Each new row is followed by what is left after taking away its nearest point in the smallest flat space through zero that holds the last named rows.
(in the rows, 100 means zero)

j_13, 4 rows:
97,166,136,64,139,137,116,46,80,93,67,34,137,126
125,115,102,45,103,93,90,75,102,109,97,58,82,134
76,98,126,26,114,113,74,95,123,141,101,74,92,70
79,162,103,121,101,136,108,63,122,89,95,80,72,116
New rows:
126,120,136,100,93,92,92,63,90,95,82,105,125,129
111,104,132,104,84,91,82,79,107,106,93,125,109,106
90,64,118,88,80,87,85,134,97,76,136,106,76,139
73,88,134,94,95,109,94,121,93,72,125,96,95,132
92,139,112,137,120,132,61,109,108,75,122,105,113,101
113,114,108,107,117,110,51,118,102,84,126,101,112,108
119,110,98,120,69,98,78,68,123,83,121,73,113,94
115,96,104,113,74,96,76,78,118,89,120,78,127,80
71,139,116,102,67,92,79,116,82,98,88,94,65,113
77,122,120,98,73,84,81,126,67,98,84,98,88,107
68,121,89,114,119,139,82,127,112,68,87,129,126,101
93,108,81,83,113,119,72,126,111,74,92,116,112,121

j_488 (4 x 14):
106,61,88,128,99,156,111,74,66,89,111,89,113,93
116,81,77,56,102,83,84,74,56,134,101,99,91,68
109,83,87,73,87,93,95,87,75,119,83,81,82,128
124,85,91,114,112,127,53,127,78,121,129,59,78,100
New rows:
81,122,102,128,100,109,158,84,93,60,94,94,72,91
94,124,95,110,106,94,129,97,82,83,102,81,55,84
90,97,86,97,90,89,113,114,104,122,108,85,91,96
87,95,87,104,90,96,120,110,105,115,109,89,97,93
68,128,111,80,96,71,120,110,102,89,119,98,98,103
76,110,104,89,97,95,115,104,83,91,127,85,97,102
108,76,92,97,102,73,80,105,83,74,113,158,103,85
109,73,94,106,96,82,78,114,86,71,108,142,94,115
93,100,96,97,82,102,92,130,100,86,60,97,63,100
93,96,94,101,87,110,96,121,94,83,68,106,73,77
115,108,99,98,83,97,87,106,121,104,95,109,81,106
115,99,96,102,84,108,94,95,112,100,97,113,88,96

j_511:
100,98,86,112,120,154,107,90,96,93,103,61,104,132
96,113,73,99,37,110,118,96,114,107,118,103,80,93
125,84,117,129,98,99,126,91,96,96,94,92,131,105
102,123,119,143,109,79,136,34,59,119,91,75,163,75
New rows:
122,74,128,69,134,111,119,131,118,138,81,98,67,119
111,97,119,77,111,104,133,101,106,152,87,91,76,101
135,109,107,99,130,126,109,122,94,85,88,117,78,129
124,129,102,100,109,108,116,101,85,98,92,121,82,107
66,99,126,136,123,68,70,102,89,61,106,139,85,95
70,102,109,148,98,98,89,93,93,61,116,121,84,107
133,128,87,66,95,76,128,139,122,121,114,106,61,88
135,129,95,82,123,88,135,119,106,121,107,84,85,96
104,63,73,122,62,77,98,62,109,101,95,88,85,126
95,65,80,111,92,70,80,65,102,100,89,90,84,125

j_342, 4 rows:
97,77,113,107,104,91,109,58,116,102,89,92,106,114
133,143,134,105,121,92,70,93,90,72,84,92,34,89
119,98,124,93,144,79,117,47,75,96,98,92,117,55
129,107,148,63,104,88,55,74,114,88,90,83,75,115
New rows:
112,92,94,98,95,101,101,93,108,48,74,119,117,141
116,101,90,94,104,101,105,101,92,48,80,122,123,121
98,145,106,102,113,103,98,71,94,107,153,101,153,114
96,153,105,119,106,107,93,77,103,100,145,101,127,129
98,76,136,92,107,96,92,104,122,101,119,84,85,108
92,82,120,105,111,99,107,116,110,102,123,91,89,94
99,120,88,121,112,131,158,88,76,68,94,109,120,75
106,115,107,89,91,133,122,93,99,68,93,101,113,108

j_608, 4 rows:
97,60,110,92,91,128,94,107,120,139,173,94,105,117
129,79,125,109,125,108,116,111,159,105,122,86,96,144
83,67,113,117,147,72,60,82,84,170,165,86,100,100
115,81,138,89,114,124,154,67,47,112,119,70,160,112
New rows:
120,87,96,87,75,74,77,74,92,72,82,146,58,75
132,70,117,87,89,84,96,66,93,85,104,131,76,93
84,118,91,126,79,84,115,132,120,87,103,79,116,129
76,116,90,126,82,79,109,124,99,98,110,78,122,120
108,61,84,37,102,104,104,79,78,106,131,94,132,97
114,78,76,49,114,83,92,89,106,88,99,101,108,100

j_705 (4 x 14):
94,96,39,130,126,102,98,91,85,114,61,78,104,105
48,125,113,102,85,132,115,119,124,71,126,71,112,83
77,118,96,74,109,167,85,72,92,83,119,123,89,90
129,122,147,140,111,105,97,131,126,94,62,70,94,92
New rows:
66,131,69,53,84,90,89,123,121,97,81,91,85,145
87,132,86,55,89,91,82,123,122,100,71,98,78,146
47,59,84,81,106,126,62,87,124,116,118,104,93,57
78,55,105,98,108,99,62,102,131,125,97,97,91,61
64,72,75,88,86,146,84,85,74,110,79,118,117,97
85,72,112,100,76,117,90,109,90,111,74,108,119,97
132,79,76,119,89,107,110,51,133,121,85,102,104,135
115,89,95,114,77,117,116,61,146,107,103,96,108,128

j_199 (4 x 14):
123,36,109,73,130,147,157,124,84,119,120,82,89,100
107,86,50,131,103,152,126,114,66,87,113,61,72,95
133,103,106,123,61,155,132,105,94,102,89,57,91,86
60,51,89,141,124,100,137,95,115,87,89,28,104,128
New rows:
103,97,81,92,115,108,110,112,98,87,108,114,93,105
103,104,96,98,101,102,109,106,111,88,97,107,101,106
68,110,93,95,62,118,82,111,83,97,119,69,108,38
58,91,105,80,81,102,85,111,92,103,122,77,116,46
116,97,104,129,105,89,74,91,129,83,123,116,101,93
122,85,106,126,108,102,87,96,126,86,126,109,98,92
76,148,93,139,91,84,99,91,111,119,119,79,159,111
94,127,93,113,107,104,114,106,95,131,136,94,150,105
96,106,70,121,135,86,98,93,102,82,127,100,82,102
116,109,104,110,114,94,107,91,115,94,117,99,91,96
125,54,96,87,110,97,74,88,120,97,102,125,40,94
121,64,99,106,94,96,74,81,129,92,90,107,44,96

j_170, 4 rows:
112,90,131,88,98,116,106,102,81,112,133,92,82,132
102,104,119,75,105,93,83,111,113,80,111,91,106,58
101,91,102,74,67,84,134,135,59,125,94,89,104,99
109,94,104,122,60,120,105,107,116,115,94,84,97,102
New rows:
90,144,97,86,49,80,126,103,127,97,100,92,96,96
89,145,100,84,77,81,119,88,122,91,113,103,89,115
95,135,106,95,105,96,103,102,101,78,87,68,97,50
97,130,104,108,108,107,114,91,86,93,93,74,86,92
151,138,145,114,103,110,126,39,52,125,51,95,70,95
148,143,145,107,107,103,116,42,63,112,47,94,77,68

j_134:
111,64,126,165,96,137,118,116,143,118,91,119,129,63
132,81,129,152,78,139,156,125,154,71,100,157,126,78
105,98,154,102,72,113,98,101,96,103,99,105,134,117
84,103,116,134,79,167,138,126,111,117,112,169,162,82
New rows:
133,108,81,62,98,81,140,107,111,140,60,117,97,95
131,103,95,66,95,83,131,105,108,150,57,109,106,96
112,122,138,65,145,93,95,105,92,92,108,158,93,158
109,98,127,96,164,96,85,105,108,116,99,141,87,130
97,129,98,71,87,98,88,150,117,92,106,119,90,120
97,112,102,90,95,98,76,148,125,109,99,103,90,107
84,129,147,90,67,84,110,89,62,123,96,107,110,117
93,115,112,113,89,80,121,93,88,117,92,107,84,90
158,87,104,100,91,105,95,140,89,133,109,59,42,82
145,104,104,89,80,124,107,146,75,134,119,87,63,90

j_594:
103,98,104,132,83,79,124,95,150,79,143,110,94,116
114,134,123,94,122,95,88,133,87,92,92,108,93,96
107,105,114,122,130,104,96,129,107,109,100,89,103,102
75,78,89,87,116,105,101,112,154,74,95,138,65,91
New rows:
87,91,111,84,127,95,84,97,109,120,110,132,99,124
93,95,112,87,116,91,87,88,98,124,115,124,108,128
83,107,115,136,81,119,71,94,61,119,65,71,63,83
81,108,116,142,72,108,81,93,90,100,83,88,51,88
93,119,110,98,97,136,118,123,114,70,103,125,125,82
93,110,104,102,90,140,119,111,103,82,102,111,136,84
77,65,109,63,69,116,80,86,83,139,73,66,104,94
90,91,131,83,76,96,88,111,114,115,99,82,92,103
110,109,73,62,67,99,134,117,101,89,71,81,137,63
112,107,80,82,82,98,138,133,122,88,80,79,135,67

j_661:
103,54,98,91,80,94,97,101,85,82,69,136,100,74
97,97,87,125,111,91,119,102,93,122,102,100,108,85
90,112,120,81,116,77,105,93,142,65,133,81,92,86
146,123,84,115,70,122,121,122,89,99,110,151,105,61
New rows:
46,75,113,102,123,131,82,128,83,123,68,51,79,84
74,101,114,98,107,141,92,139,95,104,90,74,77,60
113,120,95,124,85,105,50,119,130,103,102,118,129,98
98,102,96,126,95,91,52,113,132,104,96,109,130,95
48,94,145,101,58,121,102,90,101,127,66,116,91,123
56,112,144,110,65,112,122,94,118,122,91,118,93,98
122,67,134,63,140,158,121,97,85,135,124,109,79,97
118,63,135,64,145,150,125,95,90,132,127,107,79,90

j_735 (4 x 14):
80,154,111,84,124,122,123,129,75,69,99,89,81,71
128,145,120,45,122,48,113,92,100,99,97,127,92,59
124,173,116,93,97,48,83,101,95,71,130,101,47,57
107,110,109,131,104,102,125,82,116,106,114,107,46,71
New rows:
104,101,121,97,76,118,158,42,109,120,114,136,86,79
93,114,111,90,60,116,117,69,87,94,119,113,113,104
98,98,137,119,100,113,79,121,115,105,96,111,137,110
103,109,142,121,104,108,87,117,118,105,100,115,120,96
94,109,47,88,87,80,91,103,98,95,103,103,101,99
90,104,49,93,94,93,108,100,101,101,99,106,94,94
97,108,101,101,119,101,82,158,110,103,158,79,102,103
104,90,104,95,126,98,99,143,122,122,149,94,105,99

j_540 (4 x 14):
82,45,93,144,91,140,69,86,136,97,88,139,83,82
131,103,125,56,98,86,143,94,130,88,76,105,72,56
121,96,85,136,58,110,141,39,141,107,85,64,103,118
89,103,103,138,96,53,124,99,105,116,69,95,55,77
New rows:
117,69,127,134,78,98,76,75,92,115,106,131,79,60
127,96,126,110,80,92,85,78,73,114,121,109,102,81
66,80,134,68,100,135,103,117,76,86,82,90,94,63
64,88,122,93,87,128,112,101,74,96,83,68,101,84
99,114,91,62,128,137,86,62,108,110,130,108,84,116
89,118,91,84,128,111,93,65,104,120,117,105,64,109
135,136,80,63,111,76,64,105,108,99,87,84,77,64
126,123,66,93,101,94,50,91,113,103,92,82,87,81
115,80,130,64,129,93,128,139,91,136,114,126,119,110
110,70,118,102,113,97,131,117,104,144,107,117,116,120
64,67,116,69,129,83,66,69,112,65,96,69,98,135
65,69,118,73,127,72,76,67,115,68,88,66,88,128

j_102, 4 rows:
130,149,96,109,114,96,85,98,115,139,145,118,102,125
101,138,74,144,130,121,151,132,83,100,134,152,108,97
103,65,98,137,78,166,133,75,126,95,106,101,144,55
119,112,80,112,107,97,124,128,174,132,112,119,94,86
New rows:
143,117,45,100,99,46,81,104,108,121,85,81,113,115
131,100,46,115,94,73,98,95,86,101,80,83,130,99
100,97,127,147,100,104,119,72,149,114,99,57,92,83
89,113,126,142,114,87,117,84,107,100,98,65,79,101
126,109,95,92,133,119,116,105,96,128,104,94,114,129
116,90,98,85,127,116,117,105,95,115,85,84,111,121
103,113,102,53,64,73,103,65,101,95,100,98,113,88
101,121,92,67,73,79,124,79,98,92,106,115,114,83
84,42,93,101,82,112,103,84,146,113,91,73,146,108
80,79,86,102,107,91,105,105,105,110,105,95,130,134
104,42,97,97,92,115,108,89,77,126,64,98,158,97
112,72,89,92,109,90,105,110,82,141,76,113,140,116

j_964 (4 x 14):
119,101,111,114,113,158,91,120,66,133,122,116,116,132
84,123,114,140,105,89,61,77,98,122,97,76,108,87
121,69,89,112,100,118,70,86,85,128,108,52,120,75
111,57,101,135,78,113,35,129,103,67,74,85,95,147
New rows:
126,130,89,127,97,114,137,118,136,91,60,137,126,102
133,116,83,133,96,115,122,108,133,101,61,111,134,86
108,96,84,95,102,110,99,82,85,126,135,63,74,73
97,104,92,100,96,103,97,99,95,100,123,89,60,103
95,84,129,67,103,91,134,81,104,118,89,137,127,95
96,73,132,90,97,92,100,82,104,114,80,121,129,104

j_820 (4 x 14):
98,129,143,85,112,90,119,130,55,153,147,97,52,99
127,131,79,128,103,105,111,135,154,111,126,101,53,134
94,124,120,116,119,87,86,139,90,73,153,113,105,109
120,128,77,143,143,93,69,104,113,117,69,113,114,63
New rows:
119,115,138,119,104,108,106,108,54,120,113,93,100,88
123,101,115,123,89,117,107,98,87,97,98,91,108,103
114,158,65,114,113,158,121,42,94,104,91,90,88,99
100,154,83,106,110,153,118,51,76,80,117,93,101,105
47,115,109,97,117,118,102,92,141,108,93,70,93,106
43,116,115,97,122,115,97,93,130,105,96,72,100,100
62,98,124,117,125,105,131,117,88,94,88,77,126,116
70,101,114,122,124,108,134,115,102,103,79,75,117,118
99,95,100,73,87,94,98,87,100,102,104,87,89,89
103,104,95,86,97,91,89,95,107,96,108,92,93,87

j_862 (4 x 14):
63,121,88,143,90,42,87,134,71,57,92,103,79,95
59,76,75,136,111,61,111,102,71,81,77,56,115,90
121,78,84,84,74,80,140,58,78,97,115,115,94,113
75,64,96,77,71,51,137,85,98,121,119,79,71,107
New rows:
83,72,108,112,89,125,103,133,132,97,120,103,84,84
95,69,96,120,88,124,113,117,114,83,116,111,94,86
74,88,83,125,117,125,76,104,126,92,112,121,129,100
74,80,82,114,100,106,92,95,123,96,124,126,114,106
93,78,113,63,70,138,131,70,94,116,130,132,83,95
68,91,107,100,90,130,108,98,84,94,108,115,95,83
134,106,136,80,117,67,114,120,133,94,85,125,137,73
125,97,129,85,115,53,122,116,125,91,83,116,137,72
95,73,99,61,63,70,123,135,136,114,73,71,64,139
121,92,87,86,82,100,109,128,118,85,55,89,95,136
138,136,139,75,129,98,113,80,139,109,60,132,62,124
113,118,122,97,137,75,122,79,120,98,45,102,74,118

j_62, 4 rows:
70,61,93,69,95,143,114,120,129,89,98,101,65,133
104,92,129,75,134,183,93,124,111,61,68,84,53,84
113,70,108,95,100,99,120,135,90,88,81,116,26,75
30,121,80,42,101,92,105,110,137,108,94,92,105,97
New rows:
96,118,94,67,89,132,84,77,114,106,95,119,101,132
114,119,97,80,87,107,88,82,97,109,91,128,87,112
151,99,87,104,103,100,66,105,94,141,130,92,112,88
127,94,82,80,104,109,72,117,109,138,124,91,96,88
117,90,93,139,114,84,132,69,75,93,91,99,134,92
90,85,90,110,118,100,138,83,93,87,82,96,114,92
120,100,144,87,105,110,94,131,135,110,107,135,136,92
119,94,140,87,99,99,99,134,134,114,109,140,129,92
83,104,66,96,89,95,112,106,86,95,79,95,76,127
96,117,74,106,97,101,102,98,79,92,77,89,90,120

j_215:
146,95,109,122,134,87,95,108,98,124,99,107,79,82
142,125,72,93,77,75,89,105,105,78,52,102,95,112
118,109,149,89,84,102,82,100,95,93,82,46,106,136
116,154,97,73,84,105,77,114,78,113,79,97,120,126
New rows:
103,94,133,110,124,105,79,91,136,104,67,124,119,134
91,94,119,109,123,107,84,90,137,103,72,137,122,128
66,117,68,139,120,75,126,86,87,62,64,72,91,72
69,133,90,133,131,87,115,93,71,87,75,64,99,80
67,116,90,65,73,62,86,127,113,70,104,79,111,120
87,104,99,85,107,59,88,131,111,95,120,90,96,99

j_653, 4 rows:
72,111,103,100,76,103,125,82,62,78,39,43,134,76
147,113,114,55,91,116,116,74,111,90,43,87,108,94
97,76,92,53,102,34,150,104,121,93,27,101,130,91
76,91,95,98,118,83,168,66,77,87,56,111,144,119
New rows:
93,99,64,68,63,94,74,66,61,85,65,90,106,98
95,92,60,76,77,90,68,73,72,95,97,118,95,112
135,123,116,72,108,63,104,85,124,102,133,101,113,135
110,128,115,90,96,67,99,88,103,96,130,74,120,123
64,93,118,79,89,112,115,127,79,136,66,108,102,138
75,97,121,79,86,122,99,131,85,139,78,108,91,136
63,138,132,112,139,133,87,85,127,91,89,65,121,61
70,125,127,103,152,112,93,93,147,99,98,93,117,71
71,125,88,68,121,101,129,127,130,80,137,124,100,117
74,137,94,66,105,117,121,122,119,73,121,96,102,103
